The rows are grouped in 2 ways, from coarse to fine. Each group lies inside one group of the grouping before and may be the whole of it. The rows also spread widely along 2 directions, which tell nothing about the answers.
Some rows, each with its group in each grouping after it:
[  1.8  -6.6 -44.7 -29.0  25.6 -31.1 -10.2  -0.9  31.2  27.7  -6.4  25.5
  11.8  22.7  24.3  12.4  -4.0 -33.8   3.9   9.1 -16.1   8.9  12.8  22.1
 -17.7   4.3  -9.5   0.0  -3.3 -20.3  17.1 -16.9  35.1 -13.0]  K64 zuz
[-11.6   5.5 -41.1  -8.7  11.8 -34.2 -21.3  -4.8  22.3  45.7 -17.9   6.3
  11.3  19.7  40.1 -22.0 -36.0 -42.3 -35.6  13.2 -27.0  -8.1  26.6  19.3
 -21.1  20.6   5.1   7.3  17.1 -10.6  -4.8 -20.6   7.9  -5.4]  K15 Zabe
[ 10.1  -9.7 -28.1 -22.3  44.8 -14.7 -11.8  -7.2   9.6  38.6  -4.0  27.5
   8.1   3.7  39.2 -12.5  -4.4 -25.6   2.5   2.6 -40.1  11.8  29.2  28.2
   3.3   7.9   5.1  12.9  18.6  -4.2  12.6  -0.2  43.7   4.5]  K15 detif
[  3.1 -14.4 -32.8 -23.5  35.2 -23.7  -6.7  -4.6  11.5  35.5  -8.1  12.8
   6.4   0.3  27.5  -5.5 -12.7 -30.7   6.6   4.2 -37.4  -1.6   4.6  13.3
  -1.1   0.4  13.9  29.0  18.0  -5.4  38.5   8.9  38.5  -0.2]  K64 gamel
[-10.0  -9.3 -44.5 -15.5  14.6 -31.3  -3.1  -4.1  21.1  44.2 -13.7   0.0
   8.0  20.1  32.2 -13.9 -32.5 -41.3 -16.0  11.1 -23.4 -10.4   8.5   9.3
 -24.1   8.0  16.4  11.7  17.5 -10.6  25.6 -11.9  17.9  -8.3]  K64 gamel
[ 11.6 -19.5 -26.0 -24.4  35.1 -22.9 -12.8  -2.5  14.5  38.1  -6.3  19.5
   6.3   2.1  25.7   6.5  -6.6 -29.6  15.0   4.6 -30.7   9.9  12.0  17.6
   4.0   8.1   8.9  14.0  13.4  -4.2  40.5   6.8  37.3  -3.1]  K64 gamel
[-10.9  -8.0 -52.6 -12.3  16.9 -34.7 -15.8 -14.9  17.6  40.5 -22.1   5.4
  13.0  11.4  33.5 -13.2 -30.9 -41.5  -8.3  11.5 -31.5  -2.9   4.0  11.9
 -25.3  -3.4  18.0  23.2   9.5  -6.4  26.8  -8.9  20.9 -13.8]  K64 zuz
[ 20.4   2.1 -21.6 -33.3  36.5 -25.8 -18.1   6.2  26.1  23.4   1.4  31.5
   5.6  19.7  22.1   8.8   9.1 -29.4   5.8  -1.5 -25.3  18.3  39.0  35.6
 -10.0  16.4 -15.0 -11.2   6.4 -18.6  -5.4 -27.5  43.6  -3.8]  K15 detif
[  3.3 -22.0 -40.3 -20.5  31.3 -27.7 -20.0 -12.4  18.3  38.0 -14.3  13.6
   7.8   1.1  30.0  -4.4 -10.6 -33.1  20.7   8.9 -36.9   8.8   1.2  22.9
  -2.2  -9.7  17.4  23.7   9.6  -1.4  30.5   5.5  41.7 -12.1]  K64 zuz
[ 16.4  -9.2 -28.9 -23.6  43.6 -15.7 -17.2  -1.7  11.5  39.0  -2.0  27.3
   0.8   3.1  33.0  -6.9   0.6 -31.2   5.8  -0.7 -35.8  17.7  26.4  37.3
  -0.9  -0.8   1.5  14.3  11.8  -1.3  12.8  -1.5  45.2   7.6]  K15 detif

New rows. What belongs after each?
[ -8.5  -2.1 -45.5 -28.4  24.0 -35.1  -5.4  -1.1  31.6  32.0  -8.5  18.5
  17.2  23.1  28.1   8.8  -7.8 -42.3   2.3  16.1 -18.9   7.8  17.0  26.8
 -22.0  -1.0  -4.1   1.9   0.0 -32.8  10.6 -27.7  29.5  -9.9]  K64 zuz
[ 15.0 -14.4 -34.9 -33.6  39.1 -27.6 -16.5 -10.0  24.2  24.4  -1.6  28.8
   5.5   8.9  20.0  19.6  13.1 -26.9  29.6   6.1 -25.7  17.9  11.6  33.2
   2.2   1.1   2.6  16.4   5.0 -17.5  24.9  -5.6  51.5 -11.0]  K64 zuz
[  9.7 -16.6 -34.6 -25.0  40.0 -27.7 -15.3 -12.5  19.0  27.9  -7.8  22.4
   8.5   0.6  32.0   6.2  -4.4 -34.4  16.8   8.2 -31.3  16.9  11.1  26.2
   1.0  -2.2   4.5  17.2   6.5  -6.7  19.9  -0.5  44.3  -8.3]  K64 zuz
[ 14.0 -12.3 -23.0 -23.3  42.1 -17.4 -21.6  -6.0  20.7  34.1   4.2  32.1
  13.3  19.5  31.1   6.3   2.9 -30.0   2.8   6.8 -33.5  18.6  28.7  32.6
   7.7  21.1  -2.1   6.8  12.8  -7.0   4.9 -10.8  43.6  -2.5]  K15 Zabe
[-14.7  -4.2 -48.2 -20.6   7.1 -32.7  -6.3  -0.9  18.1  47.8 -16.8  -0.1
   9.4  14.7  33.3 -18.1 -39.0 -42.8 -25.7   6.9 -21.9 -18.6  11.0   4.1
 -26.3   5.3  14.2  12.8  20.0 -13.4  25.9  -9.6  12.8  -7.8]  K64 gamel
[ 12.6 -10.0 -27.1 -17.9  32.9 -19.0  -9.0  -0.6  10.8  36.1  -7.2  21.7
   3.2  11.5  34.9  -7.1  -9.8 -35.8  -1.2  -1.4 -32.2  12.1  27.4  27.8
  -2.8   5.2   0.5   4.6  15.6  -8.1  11.3  -9.3  37.1   5.0]  K15 detif
[ -6.7  -8.2 -36.9  -4.5  25.4 -27.4 -14.8  -3.7  15.6  41.4 -14.1   9.8
  11.9  13.4  43.1 -25.3 -23.9 -33.3  -9.0  10.0 -35.3  -0.2  19.8  22.4
  -0.4  16.9  14.0  23.7  18.4   1.9  16.5  -3.0  20.3   4.1]  K15 Zabe
[  3.2  -4.6 -42.8 -16.4  36.0 -17.8 -14.3  -3.1   8.9  43.7 -18.1   0.5
   8.6   5.4  43.5 -25.7 -34.0 -35.8 -13.6   2.3 -44.2  -1.9  14.5  18.8
  -6.0   4.7  24.6  12.5  32.1   5.5  12.9  -0.2  22.9   0.0]  K15 detif
[  4.8 -15.3 -26.9 -34.0  37.5 -21.3  -8.4   7.2  17.0  34.8  -0.8  26.0
   5.1  10.8  24.9  12.9  -7.8 -28.3  11.6   2.8 -24.9   5.6   7.7  20.3
  -3.0   0.8   7.1   9.0   8.1 -12.1  34.7  -1.8  45.9  -5.1]  K64 gamel
[  3.6  -5.8 -36.7 -15.5  28.9 -28.1 -19.1  -2.2  13.7  39.7  -8.7  15.5
  12.8  10.5  40.0 -14.3 -15.4 -37.3 -14.6  13.4 -33.0   3.4  25.9  21.6
  -7.5  16.2   7.4  13.7  15.5  -2.0   4.1  -7.4  23.3  -1.5]  K15 Zabe
[ 12.3 -10.1 -27.2 -17.3  34.5 -21.1 -27.9  -4.5  15.9  38.0  -2.8  21.6
  18.4  14.5  37.7  -0.1  -5.3 -32.3   2.7   4.2 -31.3   8.4  31.6  32.5
   4.7  11.9  10.4  17.9  11.5  -4.3   5.5  -1.5  37.2   7.1]  K15 Zabe
[  0.2   4.1 -33.4 -17.5  12.3 -34.8 -12.6  -0.7  32.2  36.3  -4.8  15.2
  10.5  34.2  41.8 -11.2 -18.8 -36.4 -20.0   8.2 -17.9   5.1  34.0  21.5
 -18.3  20.7  -2.2  -0.4   6.5 -15.5  -5.0 -25.7  11.5  -4.0]  K15 Zabe
[  9.6  -2.9 -30.9 -17.2  36.8 -19.7 -17.6  -7.0   8.8  38.8 -10.0  10.2
  10.1   7.1  31.8 -10.5 -10.4 -30.9  -2.7   3.9 -35.3   4.4  26.3  25.7
  -4.2   6.5   7.2   6.4  20.9  -3.7  10.0  -3.9  36.7   7.5]  K15 detif
[ -4.6 -13.7 -40.9 -17.1  13.7 -24.7  -9.2 -10.5   8.2  44.5 -15.0  -1.7
  -0.6   6.0  33.8 -16.1 -31.8 -36.7 -14.9   8.1 -36.3 -12.3  -3.3   0.7
 -10.0   4.4  23.0  27.7  26.1  -4.4  31.4   2.0  17.3  -2.3]  K64 gamel
[  9.5 -18.6 -32.5 -23.3  42.2 -27.9 -17.3  -6.7  23.5  31.7 -11.5  27.3
   9.2   4.5  29.4  10.7  -1.7 -26.4  15.0  10.9 -25.8  10.0   3.5  23.2
  -3.4   1.3   1.5   9.1   5.7 -11.3  23.2  -5.9  46.1 -14.8]  K64 zuz
